There are 8 hidden switches. A switch that is on adds its own fixed numbers to the row, and there is some noise. The rows also spread widely along 14 directions, which tell nothing about the answers.
Some rows, each with its switches (1 for on, 0 for off) after it:
[-23 -17  42 -29 -15   5  22 -40 -16  18 -10  -2  25  24 -21  -4 -24 -41
  14  -4  17 -23  53  -8 -12  -7 -21 -16  20 -16  20]	0 0 1 0 1 0 1 1
[ 21  22 -21  41   8  -8   5 -19 -13 -24   3   5   3  -2 -17  -5 -20 -18
   5  20  34  39  24  12  -4   1  -1 -38  -6  -6  31]	0 0 1 0 0 0 1 0
[-18  -9 -13   8  -8   6  46  -8   4   2  -1  18  -1  -2  -4   8   4  -3
   1  -7   1  37 -28 -19  -8  11   9  37  18 -46   8]	1 0 1 0 0 0 0 1
[-21  10  14  19  -4 -20  46 -45 -19 -34   2  10  12  -4   0   1  13  29
 -22  25  15 -10  15   0  26 -10  19 -22 -11 -16 -10]	1 0 1 1 1 0 1 1
[-27  16  32  -4 -15  11 -17  -8  39  29  -7 -33  27 -11 -23  37 -21  19
  23  -7 -17 -13  21  -7  19 -11   7  -6   1  10   3]	1 0 0 0 1 0 1 1
[ -2   1  -3  22 -10  27 -22   6   5   1  27  -1  15  -9 -30  -5 -41 -14
   7 -26  -9  29  36 -13   5  -3   9 -20  -4   1   9]	1 0 0 0 1 1 0 0
[  7   5 -20  45 -25   8 -30 -34  12  16   6 -12  33 -25 -23  13 -17 -14
   2  -6  32  25  43 -13  22   4   8 -11  21  -2  -8]	0 0 0 0 0 1 0 0
[ -6   0  16  36  -8 -19 -18 -14 -31 -12  13 -36  -4   9 -12  37  24  41
  10  72 -37 -39   8  31 -28  49  14 -13  -8  -9  -5]	1 0 1 0 0 0 1 0
[ 19  -9   3  22 -39   9   1 -33 -27   8  -6 -27  26  -5  12 -11 -11   4
  36  20  28 -16  14 -23  -1  27  38  -4  17 -22  -6]	0 1 0 0 1 0 0 1
[ 15  16 -23  -2 -10 -31 -18 -47  13  -1 -13  35  21  20  20  11 -18   0
 -21  -6  48  65 -22  -5  15   2 -15   5  -2  -9  -2]	0 0 1 0 0 1 0 0
[  5   4  -6  30 -26  -3 -38  -3 -29  -1  31   1  -9  14 -12  -7  -5  50
 -23  36 -12  21 -10  20  -1  36   0  -3 -15  -5  -2]	0 0 1 0 1 0 0 0
[  9 -17 -20  12 -15  -9 -23 -33 -16   1  18   4   0   9  -6  14  19  -2
 -12  19   0  14   0  -5 -11  39   1  15   9 -19 -16]	0 0 0 0 0 1 0 0
[-25  19  18 -51 -13   9  10 -38  23   2 -12 -13  -2 -13 -22  -6  25  25
   8  -7   8 -12   7 -35  40  -6  12  20 -15 -14  -3]	0 0 1 0 0 0 1 0
[-52  14  25   0 -10   1  -9 -33  -5   4 -36  -5  26   7   3 -23   8  24
  -3  43  -8 -28  -1 -16  17 -34 -17   9  -2   6  -7]	1 0 0 0 0 0 0 0
[-13   0  -7  30 -29   5  23 -37 -27 -18  21   6  14  -7   1 -27  -3   9
  -8 -33  23 -18  43 -15  24  22  37  27  -4 -27 -15]	0 1 1 0 1 1 0 0
[-20  14  48 -22 -20  -4  11  -3   6   7   2 -11   4  24 -16 -18 -34   2
  12 -10  11 -18  20   9  16 -14 -12  -9 -26   6  24]	0 1 0 1 1 1 0 1
[ -3  -6 -15 -58   5  19 -11 -16  11  -8  26   7 -24  -1 -22  -8  31 -28
   3 -48 -16  16  14 -43   0  25  10  37  -6 -28  -4]	0 0 0 0 1 0 0 0
[  5 -12  -7  25   0 -19   0 -18  -5  -2  11   8  14  16  18  17 -13 -14
   4 -22  15  26   4  10  -9  15   7   6  -5  -7  -4]	0 0 0 0 1 1 1 1
[ -3   4   1 -20  -4 -19  -1 -18   8   1   1  12  -1  36  16   4 -13  -6
   7 -14  16  17  -9  -3 -11  21  -1  24 -12 -18  12]	0 0 0 1 1 1 1 1
[ -9  -4 -15  32  14  -5 -43 -27   1 -10   7  -2  21   4  -5  13   0 -53
   7 -20   0   6  58  -5 -21   4  -6  -2  13  -4  -8]	0 0 0 0 1 1 0 1
[-28  12  -1   8  -3 -13  22 -32 -25 -25 -13  17  -3  23  11 -30  12  10
  -9  18   9 -15   1  -9  -1   2   0  27 -10 -25   8]	0 1 1 0 1 1 0 0
[  5 -34 -12  -3 -24  14   5  -7  10  28  29  32  19  -5 -15  45 -14  11
 -25  -4 -15  77 -48 -17  10   1 -11   3  13  -6 -14]	0 0 0 0 0 1 0 0
[-10   7   8 -29 -16  -6 -40 -24 -12   6  37  11 -12  29 -32  -9 -10  18
 -33  26 -16  19  16   4   2  24 -24 -17 -16  -6   3]	1 1 0 0 1 0 1 0
[-17  24  38 -27   8   7 -25 -16  11 -11 -34 -41   8   8   2 -14   5  19
  46  36 -12 -39  11 -21   8 -27  10 -18 -31  17  10]	0 0 0 0 1 1 1 1
[ 16 -11  15   3  -5 -22 -13 -32 -39 -29  19  10   6  23   9  -3   0  11
 -13  26   1  10   6  16  -5  11   0 -39 -26   7 -17]	0 0 1 0 1 1 0 1
[-52  30  -8  59  -7   3  -3 -21   4   1 -11  13  29   9 -19  18 -29   1
 -20  34  -7 -15  45   1  -5 -26 -22  -1  22  -2  23]	0 1 0 1 1 0 1 1

New rows. What belongs after each?
[-17 -11   3   8  -6   6  12  -8 -23 -12  -3   4   3   6   8 -25  10   0
  10  17  -8   5 -17 -16  -4  -6   5  17 -13 -12  -2]	0 1 0 0 0 1 0 0
[-44   3  22  39  13 -19  -5   2 -10  -3 -22 -14   1  24   8 -23   8  -2
   8  27  -7 -16  -2  25 -14 -20 -25  15 -14   1  14]	0 0 0 0 1 1 0 1
[ 12 -31  22 -11 -15 -19  13 -15 -28   0  18   9  16  14  19  24  -1  12
  -4  -3  -7  13 -29  18   3  15  -2 -11 -19  13 -19]	0 0 0 0 0 0 0 0
[  1  22 -19 -20  -9  28 -21 -19  -6 -16   6   0  -3   5  -1 -45 -13   4
  21 -13   8   9  22 -47   5  18  35  14 -15 -21  10]	1 0 0 0 1 0 1 0
[-14   0  25  19  -7 -23  28 -38  -9  -4  -9   0  33  10  13  16 -17  -3
   6  -8  24  -5  24  14   6  -5   7 -16   0  -6  -2]	1 0 1 0 1 0 1 1
[ -6  23   3  -5   5 -23 -28 -34  20 -11   9  -3   6  10  -8  32   1  14
  -9  12  -6   9  17   0   9   6   3 -19 -17   1  -9]	1 1 0 0 1 1 1 1
[-14 -23  31  -8 -15  -8  28   1  -2  11  31 -13 -15   7 -20   3   6  -2
   6 -23   3   1   8  19  10  18   0  11 -21 -14   2]	0 0 0 1 0 1 1 1
[-42  -8  25  29  -3  -3 -20   8 -20   0  -2 -16   8  24  18 -22   1   9
  17   7 -29 -27   4  13 -16  -3  -4  29 -21   2  -6]	0 1 0 0 1 1 0 1
[  1  10   4   1  -6 -14 -19 -21  19   7  -1  -3  20  13  14  32 -18  12
  12 -15   4  14   0  -1   6  10  10   5 -12   6  -4]	0 0 0 0 1 1 1 1
[-37   8  12  17  28 -15 -24 -11  -3 -31  14  -6   3  -2   3   1  28   8
  -6 -19 -28  -1  26  13   7  -8   4   0 -37   9 -23]	1 0 1 0 1 0 1 0
[-37  -2  10  15  16   1   0  -2   7  -7  -7  -2   5  -5  -2  -7  17 -13
   9 -18 -12  15   4  -6   1 -25  -6  19  -6  -8  -3]	0 0 1 0 1 0 0 1
[-42 -24   5  18 -15  15  37  23  -6  32  -7  32  23  25  12 -11 -42 -27
   6 -29  -4  41 -35  -4 -19 -21 -33  49  14 -15  27]	0 1 0 0 0 0 0 0
[-27  -3  17 -11 -19  32  18  11   0  10  34  10 -13   1 -54 -34 -28  -5
 -11 -35  -6  18  31 -10  20  -8  -9   7 -13 -13  24]	0 0 1 0 1 1 0 0
[-22   4 -32  42  -7  21  10  -3  22   3  19  13  13 -19 -27  15 -14 -28
  -6 -54   4  22  40 -24   9   5  15  35  20 -24   9]	0 0 0 1 1 1 0 0
[-39  -4  16   8  10   6 -30   7   7  10   8 -19   3   5 -15  -3  13 -18
  15  -7 -20   8  19  -2  -6 -10 -15  12  -8  -3   4]	0 1 0 1 1 0 1 0
[  6  -7  15  39 -11 -19 -58  -7 -18  16 -11 -27  24  40  20  -7 -36 -26
  42   8  17  -1  27  27 -46  31  -9   2   2  -5  13]	0 0 1 0 1 1 0 1
[-21   5  -3  23  11  -5 -25   3   9  -1   1  -5   9  14   7  28  -4 -14
  13 -18 -26  -7  13   9 -25  11  -3  25  -1   1   5]	0 0 0 0 1 0 0 1
[-17  -5   5  24   1  -3  28  -2 -22 -20  11   9  -8  11  -8 -22  -6   1
  -7  13  -7  10  -2   4  -5  -5   1  -4 -13 -15  10]	1 0 0 0 1 1 0 1
[-37   1  35  18  12   6 -28  13  16  15 -15 -36   9  -7 -27  16  12   1
  27  31 -34   0   2   8  -9 -29 -21 -12  -2   9   8]	0 0 1 0 1 0 0 1
[ 13   6  10 -25  -2 -18 -11 -31 -24 -24   1  10   3  31  10 -33 -11 -19
   6   0  29  21  13  -5 -10  16  -2 -17 -17 -18  11]	1 0 1 1 1 0 0 0
[ -7  -2 -10  44  15 -16   7 -19  10   6  -8 -10   7 -11 -17  38  20 -13
   1  36   5  32  -4  10  -7 -11 -12 -17  17 -11   8]	0 0 0 0 1 0 1 1
[-25  -6  13 -18   0  18  33 -13  -7 -14  -6  29  17  12  -5   6 -20  -9
  -2   1 -24  12  -2 -30 -12 -23  -4  -4   8 -14  10]	1 0 1 0 1 0 0 1
[-14 -11  28  36 -31  29  -9   9 -32  16  16 -19  26   5  -6 -36 -52   7
  28   4  -1  -1  28   2   1 -11   8 -22 -10   9  12]	0 1 0 0 1 0 1 1
[  1  -5  17   7 -23 -14  -9 -30 -30 -11  29   9   1  17 -18 -14 -12  18
 -32  25   7  -1  20  23  15   6 -13 -32 -23  11  -9]	0 0 0 0 0 1 0 1
[-17   1  15  34  11  -6 -14 -10  15   6 -29 -28  26 -16   5  20  14  -8
  33  11   3  15  -3  -1  -2 -24   0  -5   8   0  -4]	0 0 1 0 1 0 0 1
[ -4  -3   8   7   4 -33   5 -40  -1 -10   7   7   9   7  -6  14   9 -11
 -22   7  18  16  13  14  13  -2  -9 -22  -4  -7 -12]	1 0 0 0 1 1 0 1
[  1 -32   1  21   0  -2  31 -24 -12  -6  32  -3   9 -15 -11  23  13 -26
   4 -32   4   8  33  -1   7  14  25  -5   3 -16 -17]	0 0 0 0 1 1 1 1
[  6   5  -4  -5  -6   3  12  -9   8  -8  -2 -16 -12  -9   1 -17  18  -4
  31 -23  23  17  -4 -23   6  21  33  26  -4 -37   5]	0 0 1 1 1 0 0 1
[ 28  13 -20  15 -14   8  24  -3 -33 -39  25  -5 -30   1  -3 -47  -3  10
  15  -8  17  -4  10  -4   3  40  42  10 -34 -21  17]	0 0 0 0 0 1 0 0
[ -4  15  -7  14   1  20  -5 -16   8 -12 -16  -7  11 -23 -14 -20   6   5
  15  15  13  35  -1 -36  23 -31  14 -14  -3  -9   5]	0 0 1 0 1 1 0 0
[-30  -4  15  -8 -15  -2  -5 -25  -6   8  16   9  -9   7 -42   2  19  32
 -41  41 -17  10  -4   2  19  -4 -26  -4  -2 -10  -6]	0 0 1 0 1 1 0 0
[ -7  -8 -13  12 -14   0  18  -1   1  24 -10  23   4  17   2  -3 -14   6
  -2  10  18  68 -53  -7  -7   3 -16  27  17 -32  20]	0 0 1 0 1 0 0 0
[-29  -7  37   3 -18 -23  41 -29 -29  -7  -9  15  18  35  12 -14 -18  10
  -8   9  23 -19   6  23   6  -7 -16   2 -17  -4  13]	0 0 1 1 0 1 1 0
[-18  11   2  16  -2   0 -20   0   6   1   5   3   2  14 -12 -24 -26 -10
  -1  -7   5  29  12   2  -1  -9 -10  -1 -11  -7  13]	1 0 0 0 1 1 0 1
[ -9  -2   8   7 -20  -3  -9  -7  18  25   4  -6  15  -7 -15  46   2  38
  -8  25 -12  25 -35  -4  16   2  -4  -1   7   1  -6]	0 0 0 1 1 0 0 0
[ -9  -2  -9  26   1  -1  -3  26   7  -3  43  -6 -25   2 -13 -10  -1  -7
   4 -50 -11  32   5  17   0  24  10  32 -28 -17   3]	0 1 0 0 1 1 0 1
[-55   2   3  19  17 -10 -10  10  10  -5   8   6 -19  17 -12 -30  18 -22
  -7 -24 -13  24   6  15  -8 -14 -29  45 -20 -18   6]	0 1 1 0 0 1 0 1
[ -5  10  17   8  15 -20 -39 -19  -5 -15 -15 -12  13  28   1   5  -7 -24
  22  38  -4   8  20   6 -34  -3 -17 -30  -6  -5   9]	1 1 1 0 1 1 0 1
[-33  25  -2  11   8  -9 -60  -5  38  14 -23  12  33  21  16 -21 -36 -18
   3 -32  19  56   1  -9   9 -37 -28  15 -11   8   7]	1 0 0 1 1 1 0 0
[-13  25  -2  13  -9  21 -47  16   4   0  16  14   8  27  -7 -18 -57  24
   2  11 -23  40  -1  -7  -4 -19 -11 -13 -30  18  20]	0 1 0 0 1 1 1 1
[-22  12  -6  55  -1  10 -24   7 -23 -20  -4   3  16  15  17 -24 -26  10
  10  24 -20   2   6  -2 -17 -17   5   2 -15   7   8]	0 1 0 0 1 1 0 1
[-37  21  -3  26 -11 -23 -10 -44  29   9 -29   3  28   7   1  45   4  15
 -10  32   3  -1  -1  -6  -2  -1  -9  25  26 -23  -8]	1 1 1 0 0 1 0 1
[-31  10  17  15 -23 -12  -4  -1   3  35 -12 -19  -6  33 -16 -12 -21  15
  12  36  10  -6  -7  22 -15  23 -22  29   1 -23  34]	1 0 0 0 0 1 1 0
[  0 -14  25  25  16 -31  19  -4 -31 -25  21 -10  -1  12   4  19  14  -5
   3   7  -8 -10  11  41  -9  11  -1 -28 -30  11   3]	0 0 0 1 1 0 1 0
[-21   7  25  13   1   0 -18 -11   6  -7 -23 -15  36   1  20  42  -2  31
  24  41 -31 -16 -13  -6  -2 -25   4 -19 -11  27 -10]	0 0 0 1 0 0 1 1
[-26 -15  -9  25   8  -1  54   5   1   5   3   6  -8 -10  -7  14  24  -4
   2  -5  -7  28 -33   0   0  -2   1  35   4 -26  10]	0 0 0 0 0 0 1 0
[-40 -17   2  -4 -17   3  12 -22 -21  15 -17  18   8  25  14 -21  10  13
 -12  26  -8   0 -32 -21  -9   0 -13  46  16 -26  -5]	0 0 0 0 1 0 0 1
[-22 -11  12  18  -9  13 -11  32   4  30   3  -8   5  16 -13  14 -25   3
  17  11 -35  25 -26   8 -28   8 -17  18   6 -10  22]	1 0 0 0 1 0 0 0
[-13 -13  -3  -4  -5  -6 -20 -29 -13   8  -5  -3   1  28  -7   3  15 -22
   9  39   1  -1   8 -10 -31  27 -17  17  16 -28   8]	0 0 0 1 0 1 1 0
[-14  11  26 -39  14 -13 -17 -18  36   3  -2 -16  -7   4 -21  26  18   9
   5  15 -13  19  -9  -7  14 -12  -9 -18 -21   0  -2]	1 0 0 0 1 1 1 1
[-36  32 -11  43  -6   4 -59   6  31  19 -27  -4  30   7  18  -9 -32  28
   7   4  -6  40 -20  -9   7 -24  -7  25  -2   8   2]	1 0 0 0 1 0 0 1
[-31  -4  15  36 -18  35  15   4 -13 -10   7 -12  26  -2  -7   9 -26   3
  36   2 -30 -28  36 -21 -18  -2  28  10   0 -13   9]	0 1 1 1 0 1 1 1
